The rows are grouped in 4 ways, from coarse to fine. Each group lies inside one group of the grouping before and may be the whole of it. The rows also spread widely along 11 directions, which tell nothing about the answers.
Some rows, each with its group in each grouping after it:
[-1.10  1.42  0.85  2.46 -2.79  0.05  1.00  0.51 -0.82  0.90 -2.38 -1.60
  0.72 -0.41 -0.91 -0.64 -2.86  0.90 -3.42 -0.55  1.38  0.29 -1.18  1.87
 -0.14]	q_784 zap Varez q_461
[-0.84  1.70  0.51  0.62  0.98 -3.18  0.49 -0.21  1.30 -1.41 -0.83 -1.84
  0.51  1.31  2.18  0.06  3.41 -1.73 -0.13 -0.39 -3.55  1.23 -1.90 -1.33
 -2.94]	q_536 Larel Gulil q_518
[-1.95  1.84  1.98  1.43 -2.13 -0.51 -2.25 -0.03  1.45  0.10 -0.39 -1.88
  1.05 -1.86 -0.61 -0.14  0.31  3.07 -1.30 -0.76 -1.42 -0.82 -2.37 -1.83
  0.46]	q_784 zap tidir q_308
[-0.97  1.28  0.06  0.75 -1.44 -0.06 -3.13 -2.13  2.98 -1.70  0.71 -0.92
 -0.80 -0.77 -0.78  1.58  0.14  2.74 -0.84 -0.97  0.06 -1.76  0.22  0.03
  1.70]	q_784 zap raros q_395
[ 2.29  0.28 -2.43  0.36  1.95 -2.55  0.59 -1.88  0.25 -1.94 -1.79 -2.35
 -0.97 -0.30  1.38 -0.02 -0.39 -2.93  1.25 -1.46 -1.44  0.95  0.55  1.98
  1.13]	q_536 Divez nef q_763
[ 0.48  0.03 -2.08 -0.66 -0.43  2.23 -1.03 -0.41 -3.33 -0.54  0.72  1.45
 -0.87  1.69  0.58  1.24  1.12  3.29  0.29  0.61 -0.73  0.54  0.75  1.47
  0.23]	q_784 bire pag q_869
[-3.87 -1.37  0.10 -1.19  2.71  2.05 -2.33 -1.83 -0.09  0.31  0.33  2.12
  1.10  1.10 -1.33  0.10  2.12  4.49  0.08 -3.53  1.63 -0.52  1.21 -1.26
 -1.20]	q_536 Divez nef q_588
[-0.61  1.84  2.90 -0.96 -1.86 -0.39 -1.77  0.36  1.79 -0.97  2.42  0.89
 -0.12 -0.14 -0.01  1.41  1.57 -0.57  1.96 -0.53 -1.51  0.52  1.58 -2.19
 -1.48]	q_784 bire deva q_543
[ 2.62 -0.99 -2.40 -2.05  0.89  1.24  1.28 -1.91  1.55 -2.10  1.73  2.74
  1.46 -1.01  0.93 -0.35 -1.88 -0.29  1.85  2.54  1.96  0.36  1.04 -0.07
  1.44]	q_536 Larel Gulil q_609
[-3.34  0.21  0.96  1.62  0.29 -0.85  0.49 -1.60  1.38  1.34  0.04  1.56
 -0.22  1.66 -1.41  1.41  1.75  0.34 -1.32 -2.70  1.02  0.37  2.34  0.38
 -0.42]	q_536 Divez giso q_694
[ 1.65  0.11  0.14  0.13  0.65 -1.82  3.13  1.85 -3.30  0.61 -0.10 -0.94
  1.98  0.60  2.67 -1.76  1.54 -2.66  0.79  1.77 -3.01  3.37 -2.18 -0.64
 -1.61]	q_536 Divez giso q_452
[-0.71  0.13  1.25 -0.69 -0.09  0.28  0.53 -1.05  2.75 -0.84  1.41 -0.65
 -1.38  0.10  0.43  0.44 -1.63 -1.77 -0.77  1.41  4.61 -0.61  2.37  0.64
 -1.02]	q_784 bire Kipup q_563
[ 2.46  0.90 -1.87 -0.22 -0.18  0.04  0.65 -0.99  2.63 -2.01 -0.94 -0.51
  1.38 -3.70  0.03 -0.76 -3.21 -1.18 -0.78  1.21 -0.45 -0.70 -0.73  0.17
  2.70]	q_784 Nis gul q_310
[-0.96  0.58 -1.24 -0.18 -0.04  2.00  0.67  1.08 -1.85  1.17 -1.37  0.52
  0.52  0.99 -0.09 -0.39  0.87  1.54 -2.41  0.10 -1.61 -0.24 -0.29  1.02
 -1.25]	q_784 bire pag q_336
[ 1.46 -1.36 -1.92 -2.02  1.79  2.41  0.98 -0.14 -0.28 -0.71 -0.25  2.29
  3.67 -2.06 -0.02 -2.46 -2.72  0.32  0.18  0.66  1.09  0.13 -0.16 -0.03
  1.03]	q_536 Divez lim q_348
[-0.12  2.12  2.05  0.19 -2.65  0.89 -0.47  1.79 -0.48 -0.81 -2.14 -0.92
  1.64 -1.54 -0.96 -1.57 -3.62 -0.14 -0.80 -1.17 -0.16 -0.08 -0.88  0.72
 -1.87]	q_784 bire deva q_7
[ 0.64 -1.29 -1.00 -0.75  1.13  1.23 -1.07 -1.19 -3.82 -1.58 -1.07 -0.31
 -0.23 -0.42 -0.72 -0.95 -2.72  1.85  2.20 -2.72  3.68  1.49  0.18  0.92
 -0.02]	q_784 Nis gul q_586
[ 0.30 -0.47  0.06 -0.88  2.43 -2.14  1.77 -1.89  5.33 -0.55  1.46 -0.04
  0.29 -1.37  1.20  0.03  0.65 -4.07  0.34  0.84  1.08 -0.15  1.86 -1.30
  0.79]	q_536 Divez nef q_763
[ 2.71 -0.16 -1.00 -2.34 -0.18  1.85 -1.67  0.12 -3.89 -0.87  0.67 -3.85
 -1.72 -1.03  0.23 -0.27 -1.87  0.37  2.40  0.14  0.60  0.00  0.77  1.93
  1.05]	q_784 zap raros q_395
[ 0.43  2.05  0.90  0.54 -1.72 -1.79  0.10 -0.89  1.10 -0.93  0.97  0.47
 -2.76  1.84  0.28  3.08  0.61 -3.29  1.26 -0.67 -0.26  1.17  4.25  1.56
 -0.50]	q_784 bire pag q_869
[-0.67  0.50 -1.43  1.73  0.66 -1.52  0.85 -2.08  3.76  0.87 -0.25 -2.57
 -1.06 -1.13  0.44  0.95  1.04 -0.33 -2.52  0.64 -0.81 -1.87  0.56  1.16
  2.61]	q_536 Divez nef q_763
[-1.26  0.26 -0.93  2.94 -1.62 -0.42  2.09  0.35 -0.95  3.09 -1.04  0.62
  0.93  0.12 -0.44  0.01  1.31  2.02 -4.15  0.42 -0.74  0.61 -1.73  0.69
  1.13]	q_784 zap raros q_395
[ 1.03  0.93 -1.05  1.01  0.18 -1.83  0.21 -1.01  2.63 -1.13 -0.69 -1.87
  0.42 -2.81  0.52 -0.14 -0.25 -0.68 -0.84  0.36 -1.64 -0.32 -1.49 -0.85
  1.97]	q_784 Nis gul q_310
[-1.22  0.53  1.72 -1.88 -1.04  2.71 -0.36  0.61  1.55  0.36  2.24 -1.27
  0.94 -1.87  0.00 -0.45 -0.94  1.78 -2.10  3.06  1.70 -1.76 -0.40 -1.20
  0.07]	q_784 Nis gul q_310
[-2.62 -2.20  1.14  0.30  1.33  0.30 -0.65 -2.01  0.90  0.07  0.81  1.79
  0.67 -0.85 -1.47 -0.50 -0.96  3.01  0.51 -2.51  5.89  0.70  0.43 -2.06
 -0.04]	q_784 Nis gul q_310
[ 1.32 -0.49 -0.39 -2.86  0.79  2.36 -1.13 -1.73  1.89 -4.04  1.37 -1.99
  1.28 -1.53  1.21 -1.71 -4.23  0.69  0.52  2.78  3.45 -1.64 -0.39  0.93
  0.63]	q_536 Divez giso q_694
[-0.41  1.13  4.52 -1.56 -2.84  0.82 -1.69  0.50 -1.04 -1.27  1.82 -3.26
 -0.97 -0.40  0.19  0.00 -3.55 -0.58  1.96  0.61  4.65  0.53  1.20  0.32
 -1.62]	q_784 zap tidir q_308
[ 0.64  1.93 -0.12 -1.63 -0.43  0.18  0.91 -0.10 -0.84 -2.23  1.27 -0.85
 -1.23  2.90  2.97  1.70  1.66 -2.98 -1.20  2.71 -0.59  1.50  0.79  1.75
 -2.41]	q_784 Nis gul q_586
[-1.75  1.58  1.97 -2.50  0.68  0.83 -2.82  0.81  0.42 -3.27  0.12 -3.22
 -0.17  1.70  2.10 -0.71  1.85  0.23 -0.60 -0.15 -1.22 -0.43 -1.59 -0.49
 -5.25]	q_784 bire deva q_7
[ 0.58 -2.05 -0.64 -3.26  3.74  2.21  0.29  0.18 -0.02  1.20  1.12  0.12
  1.98 -3.02 -0.82 -2.26  0.41  0.30  2.22 -0.48 -0.68 -0.48  0.57 -2.54
  0.80]	q_536 Divez giso q_452
[ 0.46  2.53  3.04  1.61 -3.04 -3.26  2.00  1.43  1.93  0.18  0.76 -0.95
 -0.16 -0.10  1.38  0.68 -0.07 -4.38 -0.16  1.75 -1.26  1.62  0.61 -0.71
 -1.31]	q_784 bire pag q_869
[-0.08  1.48  0.35  0.65 -1.89  0.47  0.99  0.54 -0.46  0.08 -0.92  2.87
  0.67  0.51 -0.84  0.53 -1.54 -0.73 -0.56 -0.71  0.02  1.10  1.80  1.11
 -0.51]	q_784 bire pag q_869
[-1.00 -1.90 -0.77 -1.62  1.51  2.91 -0.24 -0.43 -0.10  1.89  1.38  2.13
  0.12 -1.25 -1.61 -0.19  0.18  2.83  0.48 -0.43  2.14 -0.95  2.17 -1.10
  1.06]	q_784 bire pag q_869
[-0.99  0.81  0.68  0.11 -0.78  0.28 -0.08 -1.10  1.46 -1.56 -0.17  2.26
  1.58  0.78 -0.43  0.38 -2.14 -0.62 -0.53 -1.11  2.07  0.42  1.85  1.22
 -0.57]	q_536 Divez lim q_348

New rows, each followed by its group in each grouping:
[-3.04  1.33  4.08  0.74 -2.59  0.00  0.02  0.67  3.87  1.78  2.23  1.16
  1.79 -1.29 -0.90  0.39  0.63  0.80 -2.22  0.98  1.00 -0.36  0.13 -3.24
 -0.68]	q_784 zap Varez q_461
[ 1.20  0.89  1.39 -1.31  0.48 -1.07 -2.15  0.76  0.66  0.51  1.27 -2.36
 -1.04 -3.11 -0.77  0.24  1.55 -1.15  4.21 -1.87 -3.68 -0.16  1.69 -3.01
  0.73]	q_784 bire pag q_869
[-1.20  2.96  2.27  0.10 -3.59  1.39  0.15  1.82  0.63 -0.26 -0.11  3.92
  2.67  0.37 -0.66  0.30 -1.08  0.40 -1.79  0.70 -1.66  0.47  0.46 -0.52
 -1.76]	q_784 bire pag q_869
[-0.43 -1.25 -0.10 -0.38  2.40 -1.31 -2.44 -1.14  0.34  0.04  1.16 -4.72
 -2.58 -1.02  0.76 -0.04  2.88  1.63  2.70 -1.45 -0.41 -0.75 -0.08 -2.06
  0.10]	q_784 bire pag q_336
[ 0.71 -0.33  1.51 -1.47  0.90 -1.19 -2.09  0.10  0.64 -1.70  3.21 -1.32
  0.47 -1.52  2.27 -0.88  2.20  0.80  3.42  1.55 -0.64  1.06 -1.62 -4.36
 -1.01]	q_784 bire Kipup q_563
[-0.60 -0.69 -0.12  0.04 -1.21  2.18 -1.12 -0.38 -4.19  0.12  0.17  1.39
 -0.88  1.74 -0.82  0.54 -1.46  3.53  1.48 -1.49  3.14  1.06  1.59  1.56
 -0.55]	q_784 bire pag q_336
[-0.91  1.32  2.08 -0.20 -0.50 -1.64  2.64 -0.11  2.61 -0.11  0.91  0.68
  0.47  1.36  1.20  0.69  0.49 -3.80 -0.45  1.26  1.05  1.09  1.53 -0.45
 -2.55]	q_536 Larel Gulil q_518
[-1.48 -0.13  1.08 -0.26  3.28 -3.10  0.52 -0.78  2.85 -0.11 -0.06 -1.10
  0.82 -0.13  1.25 -0.43  3.38 -2.89  0.72 -2.11 -1.68  1.06  0.17 -2.58
 -1.95]	q_536 Divez nef q_588
[-0.43  0.77  0.41 -3.01 -0.71  4.29 -2.02 -0.39 -0.09 -1.04  1.43 -0.99
 -0.33 -1.26 -0.96  0.42 -2.19  2.09 -0.43  0.98  2.10 -2.14  1.65  0.68
  0.44]	q_784 Nis gul q_586
[-0.09  0.59  1.30 -2.81  0.58  1.32  0.60 -0.01  0.58 -1.58  1.11 -2.52
 -0.48  1.43  1.42 -0.20 -1.89 -3.62 -0.49  1.74  2.88 -0.32  2.55  2.43
 -2.35]	q_536 Divez lim q_348
[-0.29 -1.13  2.20 -1.87  0.45 -0.13 -2.08 -0.80  1.44 -3.37  2.75 -1.55
  0.48 -0.48  2.09 -1.47 -0.59  1.46  2.24  1.30  3.89  0.34 -1.64 -2.60
 -2.20]	q_784 bire deva q_543
[-1.33  2.12 -0.16  0.16 -0.35  1.01  1.81  2.20 -1.97  1.82 -2.35  2.18
  2.40  0.22 -0.81 -0.44  1.57 -0.77 -3.14 -1.22 -4.05  1.33 -0.81 -0.23
 -1.94]	q_784 Nis gul q_586
[ 1.23  0.94  0.27  0.05 -1.12 -0.87 -0.05  0.11 -0.27 -1.32  0.21 -2.21
  1.18 -1.09  1.36 -1.04 -0.82  0.66  1.21  1.60 -1.26  0.43 -2.18 -0.68
 -0.20]	q_536 Larel Gulil q_609
[-1.75 -0.99 -1.63  2.82 -0.38 -0.57  0.46 -2.35  1.09  0.94  0.49 -0.66
 -2.15  1.50  0.58  1.48  1.38  3.52 -2.62  0.89  2.72 -0.85  0.07  1.29
  1.36]	q_784 bire pag q_336
[-0.06  0.44  0.84 -2.21  1.60 -0.45 -1.68 -0.88  2.89 -3.61  1.41 -2.10
  0.73 -1.18  1.98 -0.77  0.51 -0.58  0.43  1.20  0.42 -0.17 -1.53 -2.31
 -1.53]	q_784 Nis gul q_310
[-0.67 -1.08 -0.81 -0.86  1.17  1.51  1.53  0.41 -2.23  1.40 -0.27  4.27
  0.90  1.18 -0.81 -0.19  0.59  0.26  0.25 -1.54  1.11  1.85  2.03 -0.08
 -1.29]	q_784 bire pag q_869
[ 1.30  1.93 -0.37 -0.29 -1.28 -0.42 -0.61  0.06  1.05 -0.49  1.02 -1.04
  0.90 -1.61  0.67  0.47  1.23  0.70  1.10  1.53 -4.41 -0.38 -0.90 -1.25
  1.04]	q_536 Larel Gulil q_609
[ 1.67  0.93 -1.74  0.36  0.03 -1.26 -0.11 -0.37 -2.39 -1.58 -0.73 -1.13
 -1.83  2.12  1.88  1.12  1.41 -1.18  1.27 -0.36 -2.18  1.73  0.56  1.81
 -0.97]	q_784 bire pag q_336
[ 0.65  0.78  0.31  0.11 -0.16 -1.29 -0.72 -1.29 -0.15 -1.34 -0.27  1.38
  0.40 -0.05 -0.36  0.68 -1.07 -1.06  2.68 -2.64 -0.07  1.53  2.05  0.37
  0.50]	q_536 Divez nef q_763
[-2.83  1.59  1.97  0.71 -1.85  1.75 -1.17  0.64  0.05  0.15 -1.99  0.65
  2.19 -1.38 -2.55 -0.94 -2.67  2.93 -2.46 -2.48  1.17 -0.68 -0.84 -0.27
 -0.83]	q_784 Nis gul q_310
[-0.86 -0.25  2.17 -1.20  1.25 -1.48 -0.73 -0.59  2.44 -1.32  1.38 -2.50
 -1.43 -0.13  0.85 -0.12  1.01 -2.05  1.54 -0.98  1.84  0.18  1.01 -1.54
 -2.49]	q_784 bire deva q_543
[-0.17 -1.00  1.49 -2.48  0.88  1.31  0.01 -0.45  0.58 -0.12  2.57 -0.81
  0.42 -0.80  0.61 -0.65 -1.19 -0.30  1.57  1.35  3.24 -0.24  1.63 -0.61
 -0.08]	q_536 Divez nef q_763
[-0.96  0.83  0.39  1.98 -1.15 -0.69  1.59  1.99 -1.90  2.34 -2.25 -0.86
  1.21 -0.56 -0.49 -1.37  0.72  0.59 -2.20 -1.29 -2.35  0.99 -2.04 -0.11
 -1.36]	q_784 bire deva q_543
[ 2.00 -0.03 -0.88 -2.55  1.23  1.87 -0.33 -0.28 -0.05 -0.49  0.73 -3.96
 -0.40 -2.52  0.13 -0.87 -1.66 -0.70  1.34  1.40 -0.90 -1.72  0.99  0.92
  1.78]	q_536 Divez giso q_452
[-1.34 -1.38 -1.53  1.14  2.20 -0.77  1.76 -1.03 -0.23 -0.44 -1.65 -0.57
  1.54  1.41  1.50 -1.77  0.08  0.36 -2.77 -0.16  2.17  0.95 -1.80  1.32
 -1.40]	q_536 Divez lim q_348
[-1.42  1.04  0.09  0.13  1.10 -0.57 -1.64 -1.91  3.62 -0.71 -1.38 -1.57
 -0.25 -1.61 -1.57  0.41 -0.66 -0.05 -0.28 -3.09 -0.46 -2.04  1.68  0.32
  1.11]	q_536 Divez nef q_763
[ 0.09  2.34  0.41  3.36 -2.78 -1.87  1.70  1.00  0.79  0.62 -3.55  0.79
  1.55 -1.40 -1.25 -0.58 -2.09 -1.46 -2.15 -2.11 -2.02  0.99 -0.89  1.06
 -0.13]	q_784 bire deva q_7
[ 3.90  0.64 -1.70 -1.42 -0.76  0.96  0.80 -0.21 -1.30 -1.14 -0.25 -3.23
 -1.35 -1.61  0.69 -0.04 -3.62 -2.85  0.78  1.62  0.69  0.20  1.43  2.89
  1.76]	q_784 zap Varez q_461
[-1.04 -1.69  0.70 -1.08  1.77  1.33 -0.21  1.58 -0.42  0.82 -0.64 -0.96
  3.15 -2.92 -0.07 -4.01 -0.33  2.72 -0.44 -0.41  0.43 -0.16 -3.81 -3.26
 -1.73]	q_784 bire deva q_7
[-1.22 -0.21 -1.49  2.22  1.52 -2.46  3.32 -1.44  0.98  1.02 -2.05  3.97
  0.95  2.23 -0.29  0.84  1.21 -3.30 -1.75 -2.93  0.42  2.61  2.38  1.64
 -0.64]	q_536 Divez lim q_348
[ 2.01  2.23  0.08  1.89 -3.59 -1.94  1.82 -0.16 -1.24  0.57  1.82 -0.54
 -1.94  0.75  1.45  3.11  0.80 -2.14  0.12  2.51 -1.63  2.22  1.60  1.64
  1.91]	q_784 Nis gul q_310
[-0.64  0.80 -0.26  0.14 -1.26  2.20 -1.80  0.09 -2.82  0.00 -1.07  3.53
  2.71 -0.08 -2.10 -0.13 -1.54  3.33  0.78 -3.16 -1.10  0.79  0.93  0.69
  0.58]	q_536 Divez lim q_348
[-0.11  2.76  3.44  1.07 -4.50 -0.27  0.19  2.72 -2.41  0.75  0.90 -3.65
 -0.29 -0.01  1.31 -0.26 -1.08 -0.07 -1.01  3.09 -0.66  0.63 -1.36  0.43
 -1.72]	q_784 bire Kipup q_563
[-1.17  1.55  1.11  1.84 -2.49 -0.67  1.50  0.09  0.68 -0.42 -0.59  0.20
  2.26  0.59  1.09 -0.63 -1.21  1.39 -2.33  1.96  0.60  0.44 -2.41  0.10
 -1.22]	q_536 Larel Gulil q_518
[-0.86 -0.02 -1.47  1.94  0.09 -0.20  0.64 -1.11 -2.72  0.71 -2.27  0.39
 -0.75  0.79 -1.12  0.64 -0.18  1.36 -1.18 -2.94  1.27  1.41  0.40  1.83
  0.43]	q_784 Nis gul q_586
[-2.92  1.85  0.03  1.38  0.74 -1.69 -0.78 -1.73  4.38 -3.33 -2.60  1.83
  3.16  1.15  0.93 -0.75  0.65  0.75 -3.57 -1.61 -1.32 -0.26 -2.39 -0.46
 -2.11]	q_536 Divez nef q_763
[-0.03 -0.37 -2.67  1.72  1.98 -2.32 -0.29 -1.40  1.35  0.32 -0.64  0.15
 -0.54 -0.57  0.66  0.57  4.04  1.31 -0.08 -1.33 -3.67  0.32 -0.93 -1.59
  1.33]	q_784 bire pag q_869
[ 0.91  0.46 -3.24  1.11 -0.10  0.27  2.38 -1.10  2.45  1.88 -0.75  1.92
  0.22 -1.40 -0.86  1.02  0.65 -0.95 -3.54  0.79 -1.80 -0.78  1.15  1.34
  3.29]	q_784 zap raros q_395
[ 0.47 -0.80 -1.50 -2.22  2.07  3.25  0.18  0.52 -4.53 -0.28 -2.22 -0.13
  1.53  0.00 -1.09 -2.17 -2.38  0.92  0.79 -2.17  0.35  0.56  0.46  2.09
 -1.01]	q_536 Divez giso q_452
[ 1.31 -1.35 -0.12 -3.49  1.31  2.82  1.29  1.14 -2.30  1.15  2.39 -3.38
  0.09 -0.97  1.48 -1.78 -0.45  0.34  1.16  3.85  1.46 -0.46 -0.27 -0.21
 -0.86]	q_536 Larel Gulil q_609
[-0.07 -0.73  0.28 -0.80  0.85  1.61  0.24  0.24 -2.52  0.28 -2.13 -2.05
  1.34 -1.48 -1.10 -2.43 -4.23  0.66  0.46 -2.04  2.90 -0.10  0.25  1.56
 -0.39]	q_536 Divez nef q_588
[-0.86  0.81 -2.02  3.15 -1.67  0.11  1.42 -1.69  0.51  1.15 -1.22 -0.96
 -0.11  0.10 -0.50  0.90 -0.89  2.24 -4.03  0.92 -0.19 -1.18 -0.32  3.24
  2.90]	q_536 Divez giso q_694
[-1.18  0.00  2.68 -0.71 -1.06  1.31 -0.55  2.53 -2.59  1.91  0.08 -3.04
  1.63 -1.86 -0.58 -2.57 -0.98  2.02 -0.64 -0.06  0.63 -0.01 -2.40 -1.51
 -1.37]	q_784 zap raros q_395
[-0.36 -0.62  0.28 -1.81  1.39  2.10  0.86 -0.24  1.94  2.26  1.29  2.04
  1.50 -2.73 -2.25 -0.29 -0.40 -0.41  0.86 -0.71 -0.18 -1.03  3.07 -1.44
  1.82]	q_536 Divez giso q_452
[-0.41  1.35  4.15 -4.32 -0.21  2.27 -0.53  3.00 -0.32  0.39  2.52 -0.72
  1.98 -2.21 -0.17 -1.25 -0.28 -2.12  1.64  1.14 -0.75  0.37  0.84 -3.37
 -2.76]	q_784 Nis gul q_310
[ 0.50 -0.65  0.36  0.12  0.66 -1.18 -0.77  0.27 -3.45 -0.27  0.51 -4.54
 -0.86 -0.73  1.66 -1.02  0.94  1.40  1.46  0.03  0.10  1.58 -2.55 -0.86
 -0.53]	q_784 Nis gul q_310
[-1.08  0.96  0.03 -0.16  0.17  0.66 -1.81 -0.02 -0.78 -0.38 -1.84 -2.43
  0.71 -1.07 -1.17 -1.05 -0.37  2.66  0.46 -2.36 -1.67 -0.93 -1.21 -0.20
 -0.75]	q_536 Larel Gulil q_609
[ 1.45  0.14 -2.96 -2.28  3.74  0.23  0.92 -0.87  1.29 -0.62 -1.46 -1.85
 -0.09 -1.28  0.36 -0.62  1.03 -2.59  0.62 -0.81 -2.98 -0.92  0.86  0.30
 -0.17]	q_536 Larel Gulil q_518
[ 0.34  2.20  0.11  1.17 -1.22 -1.34 -2.83 -1.43  2.92 -1.93 -1.58 -0.96
 -1.02 -2.12 -1.75  1.22 -0.87  0.06  1.28 -3.78 -2.28 -1.05  1.32  0.20
  1.15]	q_784 bire deva q_7
[-0.84 -0.09  1.20  1.64 -3.21  0.71 -1.76  0.23 -4.79 -1.84  0.18  0.54
  1.17  1.98  1.20 -0.90 -2.06  5.93  0.51  0.64  3.11  2.01 -3.02  0.49
 -1.46]	q_784 bire pag q_869
[ 2.00 -0.65  1.54  0.16 -0.26 -1.89  1.32  1.63 -4.27  1.17  0.40 -2.13
  0.30 -0.95  1.05 -1.40 -0.41 -2.08  3.09 -0.62  0.38  3.82 -0.86 -1.39
 -1.04]	q_784 zap Varez q_461
[-0.56  1.23 -0.59  0.11 -1.63  1.47 -0.57 -1.20  3.56 -2.00  0.42  2.22
  1.09 -0.06  0.22  0.58 -1.39  1.77 -2.29  2.00  0.84 -1.65  0.19  0.31
  0.43]	q_784 bire pag q_336
[ 0.16  0.47  0.76 -3.57  0.62  1.82 -2.17 -0.56  1.59 -2.19  3.94 -0.81
 -0.16 -0.72  1.61  0.85  1.79  0.76  1.08  2.81 -0.35 -0.74  0.49 -2.20
 -0.32]	q_784 Nis gul q_310
[ 1.27  0.71 -1.03 -2.02 -0.22  2.99  0.65  1.42 -1.87  0.86 -0.06 -1.84
  0.83 -2.27 -0.16 -0.97 -1.39  0.44 -1.49  2.09 -1.41 -0.84 -0.49  0.74
  0.93]	q_784 Nis gul q_310
[-0.64  1.21 -0.34 -1.91  1.50 -0.25 -1.99 -2.04  2.02 -2.68  0.81 -0.01
 -1.63  1.52  1.01  2.13  2.63 -1.41  0.58 -1.24 -0.73  0.24  2.02  0.10
 -1.24]	q_784 zap tidir q_308
[-1.98  1.48  1.78 -1.27 -0.32  0.98 -0.27 -0.26  1.38  0.42  1.26 -1.47
 -1.73  0.57 -0.43  1.77  1.11 -1.37 -1.42 -0.02  0.87 -0.79  2.62  0.34
 -1.28]	q_784 Nis gul q_586
[ 2.79  1.13 -1.35  1.92 -0.35 -3.55  2.37 -0.19 -0.79 -1.35 -2.46 -3.44
  0.38 -0.88  2.15 -1.24 -1.35 -2.69  0.63  0.68 -1.88  1.65 -2.58  1.10
  0.09]	q_536 Larel Gulil q_518
[-0.57  1.25  4.04 -1.68 -2.39  0.67  0.20  2.10 -1.53  0.19  3.87 -1.19
  0.82  0.25  2.07  0.00  0.94 -0.29  0.65  3.73  0.73  1.49 -0.80 -2.46
 -2.38]	q_784 Nis gul q_586
